Each cloud of rows lies close to a flat space through zero, with a little noise off it, and is much wider in some directions of that space than in others. After each cloud: how many dimensions does that space have?

[[-30   6   9  36  28  40  11 -17 -18  14  22   4   4  10   8   2 -11 -22
  -57  57  31  -2   4]
 [-10 -16  62  31 -22  47   4  16 -21  -1  11 -20 -34  23   6  40 -25  29
  -18 -20  80  -4 -56]
 [  1   9 -21 -36  10 -23  18 -17  10  21   4   0   6   3  -8 -23  13  -2
   26  22 -36  -3  46]
 [ -4  10 -17 -46   7 -56 -15  61  21  -9 -13  12  13   2   3  -7  -5 -50
  -13  -9 -17  11  29]
 [ 21   2 -25 -44  -4 -26 -50  51 -15 -47 -27 -13  40 -22 -24  -5  21   2
  -25 -16 -42  -7  11]
 [ 34   9  15 -30 -13 -29 -17  -7  -3 -24 -17 -16  32 -13  -4  -1 -11  23
   -8 -42  -1   0  -3]
 [-36   9  31   6  14  67  -4 -20 -43 -12  16 -17   7  11 -18  14 -15  63
  -46  54  33 -12 -63]
 [ 26  -3  -8 -11 -10 -19  16  -4  -3   5  -9   6   5 -13 -10 -12  16   0
   19 -32 -17  -5  21]
 [ 28   7  51 -50 -28 -74  86  29  89  75   0  23 -47  41  48   1 -29 -45
   84 -26   5  35 101]
 [-14  39   1 -47   7  68  49 -31 -19  10  -4  12  54 -38 -40   3  39  92
   -8  58 -56   9 -19]
 [  6 -39  23  47 -24 -40 -16  71  40   3   1  17 -68  31  30  10 -25 -84
   18 -15  34   8  19]
 [  1   4  13  -3   4 -28  14   1  27  18   2  18 -26  22  27 -14 -28  -9
   26 -11  -2   7   8]
 [-50 -10  10  19   3  10  15  10  45  39  26   1 -37  39  29  29 -15 -51
   16  64  36  26  20]
 [-23  15  11 -86 -17   1  60  -6  -8  39  10 -16   4  -1 -51  11  27  41
   29  24  13   0   8]
 [-26   4 -28  53  11  54  18 -88  16  24  15  19 -14 -11  14  -8  10  48
   52  38 -35   9 -43]
 [ -4  -1 -18  23  11   8 -18  39   3 -11  -8  14  -1   0  26   9  -4 -29
  -20 -21  -9   4  -1]
 [ 14   7  16 -41 -29 -30 -10   8 -20 -29 -14  -3  22 -29 -51  -4   9  32
  -11 -13   1  -6 -39]
 [ 41 -18  54  19 -19 -35 -24 -31  15  -9   2 -39 -22  41  36  -4 -46   8
   19 -31  43  -5  15]
 [-11   3   5 -25   0  15  35  17 -22  18   7  -2   6  -3 -23  14  20  -6
  -19   9  18  -4  20]
 [ 16 -11 -13  51   7 -14 -15 -17 -26 -12   3   7   3 -18  -4 -17  -1 -51
  -38 -32  27 -16   4]
 [  6  29 -10 -97   0 -37  11  36 -18 -16 -19   5  48 -28 -50 -16  21  26
  -21   5 -38  -2   8]
 [ 32 -28  17  29  15 -41 -53   6   2 -19   4 -41 -20  54  50 -16 -45 -49
  -17 -20  39 -18  56]
 [  2 -24  18  49 -15  17   9  36  11  14   6  -2 -26   8  23  40   0 -52
   -8 -27  48  10  18]
 [-26 -29  37  40 -17  55 -10  31 -30  -4  15 -19 -52  28  -4  37  -9  17
   -9   1  70 -12 -56]
 [  9 -14 -21  39  14 -44 -17  24  33   6  -3  21 -37  23  55 -15 -28 -68
   22 -51  -1   4  27]
 [ 15   6 -29   2  29 -52 -18 -21  -8  -5   0  -1  14   2  20 -32 -15 -48
  -21 -37   5 -11  38]
 [-19   6 -36  30   7   7  -5 -52 -21  -5   5  19  11 -40 -36 -18  20   1
  -10  15  -6  -9 -51]]
 : 11

[[-12  14  32  55  24  32 -77   2 -12  17  -8  42  31  31 -11  53  17 -47
   21  -4  37  14 -12]
 [ -8  -2 -27  11 -37  20  18  10 -15 -11  12   1   6  19  -3 -33 -70   1
   28 -18 -41  -3  -2]
 [ 12 -55  39  -6   2   2 -19   9  36 -43 -23   1  14 -13 -35 -30  27  13
  -19   3  48  24  32]
 [ 44  32 -17  -3   9 -64   6 -54 -32  59  -5  13 -39   2  19 -27  -1 -34
    9  27  22  10  -8]
 [-13  -4  30 -32   7 -51  -2  39  13  12 -44  22 -24   9  -4 -63  28  53
   -5  10 -16  33 -51]
 [ 14  20 -47   1 -31 -15 -42 -27 -20 -24  17 -52 -40   0 -13  24 -40 -22
  -25  -2   0  18  48]
 [-25   1 -43 -39  41  57 -39 -30  62  38 -14  56 -19 -20  14  32 -18   3
   53  -2 -70   4 -19]
 [-75  40  45 -16  24  11  51 -16 -35  11  26  -2  26  19 -46  32 -35  17
  -12 -27   3 -26  21]
 [  4  16  30  11 -48  -1  25  31 -18 -46 -12 -65 -49  33  29 -14 -21 -45
    1   9 -15 -17 -22]
 [ -4  72 -10  47  11 -18 -51  -2  -8 -24  -4 -23  11   2 -33 -34  43  16
    6 -46   2   1   4]
 [ 43  -2  22  31   9   7 -21 -29  52   2   3 -21 -27  29  37 -10  -5   8
  -22  21 -28   1  21]
 [-10  34  47   1 -42 -39  18   0 -64  11  -2  43  12  -7  15  29 -27 -12
   24 -19 -39  29  50]
 [-12   4 -32  62 -21 -19  40 -30  -3 -19  67  14 -44 -13  16  17 -35  59
    4  15  77  -1 -13]
 [-42 -58   6 -14  20   9  47 -16  -1 -36 -35 -21  16  -5  12 -19  10   8
  -10 -11  26 -26   8]
 [  4   1  31 -33  90 -39 -16 -16 -44  -4  69  28   5  52  26  26 -25  14
   44  35 -49 -48 -26]
 [  3  -6   6  92 -54 -30  16  28 -39 -17 -34  49 -25 -20 -26 -67  73 -20
  -60  17   1  19   4]
 [-22  21  -9 -13 -24  -9  36  24  15 -15  -7 -21  68 -18  25   4 -29 -19
  -14   6  -3 -39  20]
 [  6 -13   0  -1  36  -2 -19  48   1 -30 -48  -2  51  17 -52 -11 -21 -48
   42 -68  28 -26  48]
 [-42 -53 -15 -12 -19   1  51  31 -24 -39  -2   9  29   3 -28  35 -48 -21
  -29 -42  15  24 -18]
 [-26 -13  57  -1   1 -13   7  16 -30  19 -45 -14  60  11   5  -4  17 -19
  -16 -19 -28 -25 -24]
 [ 18  -2 -39  50 -21   2  31   2 -31  -5 -42  23  10 -46   3  -5  14  21
  -37  -8  12  45 -47]
 [ 21  -5  11  -6  -4  35 -55  -1  36 -13 -11   5 -22 -16  -8  -6  43 -38
   31  21  15  -2  32]
 [-15  27 -69 -11   3 -10 -14   8  51 -22  -4 -12 -39 -18 -12   6 -41   3
  -17   4 -17 -13  44]
 [-16  81 -32  19 -22  -4  -4   8  13 -59  -7  -5 -21  26 -16 -74 -25 -36
  -45  46 -16  35 -32]
 [-23  13 -34  29 -38 -32 -10 -44   0  14  28 -18   7 -12 -11 -20  33 -33
  -37 -26  -2  -1 -50]
 [-32 -90  39 -34  -3  39 -55  46   0 -20 -15   9 -14  -3 -24   3  22   9
  -27  86   0 -24  11]
 [-10 -38  34 -28  -2  10  10  35 -40  33   0  45  48  25  48   9  48   4
   -3  38 -31   5  42]]
 : 21

[[  4   0 -12  -9 -11  14  12 -11  -3   0   6  -5   2 -11  13 -15 -11 -10
   10  -9 -11  17  -2]
 [-12  13 -18 -17  -6   1   8   7  24  -1  16   7  19   8 -41  -3   0  30
  -26  46  22   7  -8]
 [-19  17  13 -10  18 -11  -6   5  11 -10  16  20  18  28 -32   7  -2  31
  -39  21  28  -8   1]
 [ 17 -16 -27   0 -16   8  13  -3   1   8  -3  -7 -15 -27  17   3   6 -16
   20  -3 -19  11   5]
 [-12  16  31   3  36 -16 -13   4   5 -19  13  27   3  35 -15  24   8  25
  -46   0  26 -23  11]
 [ -2  -6  18  13  -3  -7 -13   4 -18   8 -25 -22   0   1  12  -3   6 -17
   27 -19 -11  -8  -7]
 [ 23 -30 -10  23 -18   1   1   0 -21  20 -30 -35 -24 -33  40  -1  13 -44
   60 -32 -37   3  -2]
 [ 19 -11 -36 -14 -12  18  21 -15   4  -2  16   5 -15 -25  26  -9 -13 -19
   12 -12 -17  27   9]
 [-18   3  36  14   2  -5 -20   0 -29   7 -34 -26  15   9  18 -19  -5 -22
   30 -32 -14 -19 -13]
 [  6   9  22  -7  35   0  -5 -12  -6 -24  21  28  -9  20  22  11 -12   2
  -30 -30   8  -4  18]
 [ -7   2  24  11  10  -7 -15   6 -11   1 -14  -6   3  13   3   1   3  -3
    3 -13   3 -16  -4]
 [ 30 -39 -20  25 -33  10   8  -6 -28  28 -44 -48 -31 -51  59 -10  11 -64
   87 -43 -58  15  -3]
 [-17  13  10  -6   7 -11  -9  11  14  -4   5   9  14  19 -39   5   7  30
  -29  32  26 -11  -9]
 [  1   6 -28 -10  -4  -2  13  10  30  -3  22  18   4  -3 -39  14  11  30
  -32  47  23   8  -1]
 [ 13 -11   4   4   4   8   1 -15 -20  -3  -5  -3 -19 -12  52  -9 -11 -33
   25 -46 -24   4  10]
 [-11  13  29  -3   9   4 -10 -10 -22  -8  -2  -1  12  15  22 -21 -21 -11
    8 -36  -6  -7  -4]
 [-31  33  46  -8  42 -20 -21  13  13 -24  21  32  28  57 -52  15   1  54
  -74  26  51 -29   2]
 [  6  -9 -19   3 -16   5   8  -1   1   9  -9 -12  -4 -14   5  -6   1 -10
   20   0 -11   8  -3]
 [  8   1 -47 -26 -18  16  28 -11  18  -4  26  13   2 -17  -7  -9 -14   9
  -11  26  -2  33   1]
 [ 22 -11 -49 -10 -21  18  27 -11  11   5  14   3 -16 -35  17  -6  -6 -14
   17   6 -20  33   7]
 [  6 -10  28  19   7  -7 -15  -2 -23   2 -23 -14 -12  -1  36   1   3 -29
   25 -45 -18 -13   1]
 [-21  17  60  12  40 -23 -30  11 -11 -15 -10  12  11  44 -13  17   7  20
  -31 -13  27 -38   3]
 [  4 -11   4  17  -9  -3  -7   5 -12  10 -21 -23 -11 -11  13  -1  11 -18
   28 -10 -13  -9  -3]
 [ 11   6 -31 -18  12   0  15   0  30 -12  45  40  -5   6 -28  23   3  35
  -54  38  23  14  14]
 [  8  -3  21   4  30  -1  -8  -8 -11 -16   9  18 -17  12  31  13  -6  -8
  -13 -39  -1  -7  15]
 [ 11 -18 -15  17 -24  -1   1   5  -2  19 -20 -24 -11 -24   6   2  16 -19
   36   2 -16   1  -2]
 [ 13 -25  -1  20 -23   6  -2  -3 -27  21 -38 -39 -16 -32  41 -13   7 -47
   63 -35 -36   2  -3]]
 : 4

[[ 36 -16 -28 -53  18  39  55  16 -11 -50  14 -21  31 -37  -9  12 -32 -44
   20 -34  25 -24 -44]
 [ -5  31   0  46  -6  53   3  37   6  -2   7 -80  16  21 -14 -16 -30 -24
  -25  70  -9   3 -21]
 [-40  -1  30 -24   9 -34 -33   0 -14  22  81  -7   1  50 -48  -4  12 -14
    9 -17 -37  -2 -23]
 [ -3   8 -24  -3  33  20   9   2 -12 -17  37   4 -15  29   6  -7  23  -7
  -21   8 -34  27  16]
 [ 30 -40  -4  10   6  28 -23   0  13  12 -17  31 -11   2 -42 -18  34  17
   -9  -7  53   6  34]
 [ -3  58 -17 -39  21  42 -10  28  -9 -28  69 -25  37  19 -22   4 -12 -43
   -7 -15 -52 -23 -31]
 [ 26  39 -13  12   2   6  -2   2  18   1  27   7  -3  56   9   4  -7   1
  -15  23 -22  -9  28]
 [-29 -11 -14 -50   1  -7 -17   9   0 -11  74  -1 -16  16 -38  23  29   7
  -26 -16  -5 -42 -23]
 [  8  16 -41 -40 -19 -16  -9 -37  22 -15  20  21  19  64   8 -20   1  -4
  -18   3  -5 -36  -9]
 [-12   4  -8   4  21 -11 -39  13  -6   6  -3  15 -31  43  -7  17  11  18
  -22 -31 -12 -33   7]
 [ 14  16  -6  22 -11  46  25   3 -52 -15 -31  11   4 -49 -31  -2  12 -22
  -31  50 -12  21  12]
 [  1  26  16  24  11  -6  14  31  11  21  13   0  -6  -1  19   8 -25  17
  -18   3   0  -4  26]
 [ 46 -33   5  47 -10 -27  40 -12  20 -22 -76 -15  -4 -57  12  -5  28  17
    6   7  19   2   5]
 [-21  17  13 -11   4   8  23   8  -9 -10  21 -41  13  -9  -8   9  -5  -9
   -1  -2 -38  -5  -2]
 [  9  -3  55  39 -37   6 -21  19   8  13 -43  -7 -61 -11  12  33   4  43
   32 -19  39 -38 -14]
 [ 10 -31 -42 -15  24  14   3   4 -20  20 -55  25 -13  -5  12   2 -14 -13
    2  26   6  -2   0]
 [ -4  -3 -33  11 -18 -44   6 -34  19   7 -34  -4 -48  50  23   7  -8 -21
  -11 -14  18 -42 -30]
 [ -1  -9  -9   8   0  34 -12  17  19  34 -13  15 -22  14   4  14  -4  24
   -2  29  28 -20  10]
 [ 10  -1 -38 -68 -11  16 -22   5 -21 -10   9  46 -37  32  17   7   9  -4
  -21  10 -25 -35   3]
 [ 31  41 -14 -16  14  26   5   3 -18 -16   2  58  21  46   0   0 -14  -1
  -20 -13 -30 -30  17]
 [ -1   7   1   7 -23  68   9  11   1  -7 -51  43   7 -29  21 -23  -8 -15
  -17  -9  22   2 -11]
 [-26  35  27 -10 -16  68 -12  14 -23  14  -1 -11   4   4 -16  -6  -9  -9
    4   5 -17 -10  -4]
 [ 16  -6  51 -38  23  20  33  43  21  27  18 -27  17 -69   1 -10 -35  -2
   52 -98  57 -26 -14]
 [ 12  22  -8  10   7   9  38   8  27 -14  -7  -4  38 -17  22   3 -20  -6
  -10  -3 -15  -3  10]
 [  2 -10  36  39  17 -20  -5  -5 -29  11 -22 -19 -18  -5  -9  -8  24  44
   21  11  -5  14   5]
 [ 19  33   0  23  23  26  21  24  -5 -39  -5 -19  14   8  18   6  -5  11
  -16  -2 -37  -5   8]
 [-13   4  20 -28  -2  54  28  43 -31 -14  14  -8 -29 -31 -10  17 -21 -12
  -21 -41  20 -32 -14]]
 : 19

[[  7  11  -4  25  11  23 -14  -6 -19  14  -2 -21  -1   9  -1  22  37  -9
   -4   1  11 -19  41]
 [  2  19   8 -14  24  -4   0 -10  -3  12 -26   2 -17  21 -16 -25  12  -6
   17  -3  -2  20   2]
 [ 40 -24  18  36 -32 -25  21  40  40   4  11 -17   7  18 -12 -15 -11 -13
  -10   2  33 -12 -35]
 [-26 -11  -2 -35   0 -20  38  15  -2 -18  -1  -7   7  11   1  11 -15 -28
    0  15 -45  22  -9]
 [ -7   9  -1 -26 -41  45 -18 -24 -17  23  -8  11  -4  11 -33 -10  14   0
   22   6  -9 -17  13]
 [ -9 -20 -17 -23  51  22  10 -18 -20 -12  14   3  -4  -5  31  24   4 -19
  -17 -12 -14   9 -16]
 [-20   2 -29  20  -6  -8   9  20  17  17  -3 -14 -29  45 -46  -9  -5 -27
   -5 -12  11   4  26]
 [-13   4  -8 -24 -34 -28  57  11   2  -3  20 -12  -7  21 -48  -1  -9 -16
   -4  -2 -43  12 -26]
 [ -9   4  12 -38  40  34 -16 -12 -21  -9  -9   4   3  30 -12 -10   1   4
   34  27 -21  28  27]
 [ -2  14  -5  18  50 -17   8  -5  -8 -18 -17  12  12  23  28  -3   0  24
   -2  23 -11  13 -19]
 [ -5   4  11  21 -18  25 -28  13  19   7  15 -37   6  14  16  10 -18   4
  -16   0  30  13  19]
 [ 45  -8  45  11 -53 -31  -3  27  31 -21  -3  25  -5 -27  -8  -9  25  13
   11 -34   2 -34  10]
 [-25 -16 -33  39  26 -56  27   5  13 -12   9   4 -22 -11  -5   7  29  -8
   36  -2  -2  -3  -7]
 [-11  38 -13  -4 -30  -4  22  15 -22 -20  46  -5   1 -29   1 -16 -13  -1
  -13   1  -8 -41 -32]
 [  7  29  13 -18 -33  10 -14  -6   0 -15  -5   8  -6  15 -57  -7   9  35
    8  -5 -15 -26  12]
 [ 10 -17  16 -14 -18  11  31  -5   2  -7  45  -2 -17  -3   6  10  13 -12
   30   8  30  21 -21]
 [ 21   8  -8 -13   0 -28  21   2  -2 -17  -5   5 -11 -12 -17  -9  12 -20
  -17  -8 -14  16   2]
 [ -1  20   7 -11  -8 -25  41  -2   1  -4  -8   5  -1 -16 -44  -1   4   5
   14   9  -9  21   3]
 [-29  18 -34  -8  40  38  25  -9 -38 -46  15  16  19  19  -9 -13  -9 -13
  -13  27  -2 -15 -20]
 [  1   2  22  15 -24 -12   5  25  -2 -51  33  13   4 -17 -12 -36  10 -19
  -11 -13 -26  18 -25]
 [-25   2 -15   7  10  -1  13  -6  14   1 -27  33 -11 -25 -36  19  55 -12
   31 -22 -11  -5  -7]
 [  1   5 -15 -17  12  18 -13  -9  -4 -11  -7  11 -20  29  -9  14  22  -3
   -5  -1  -4   0  -8]
 [ 21  -8   6  14   7  -7  13   2  20 -15 -20  10   4 -70  51  -1  11  -7
    9 -17 -16 -12  11]
 [  5  -4 -13  11 -17  25 -18   9   6  29  10  15  16 -11 -11  16   6  15
   13   4   8 -18  15]
 [ -5  43 -30  -1  22 -13  16   0 -11  -5   8   5   0   9   2  15  20   2
  -22  -6  20  -8 -26]
 [-27   7  -2 -14 -29 -30  26  -1  31   7  35 -47  13   7 -30 -11 -27  22
   40   1  28  -6 -29]
 [ 27  -9  41  36 -12  -1  -9  35  20  11 -28   5   6 -32 -17  -9  -6   7
    2  11  -2 -10  -6]]
 : 21
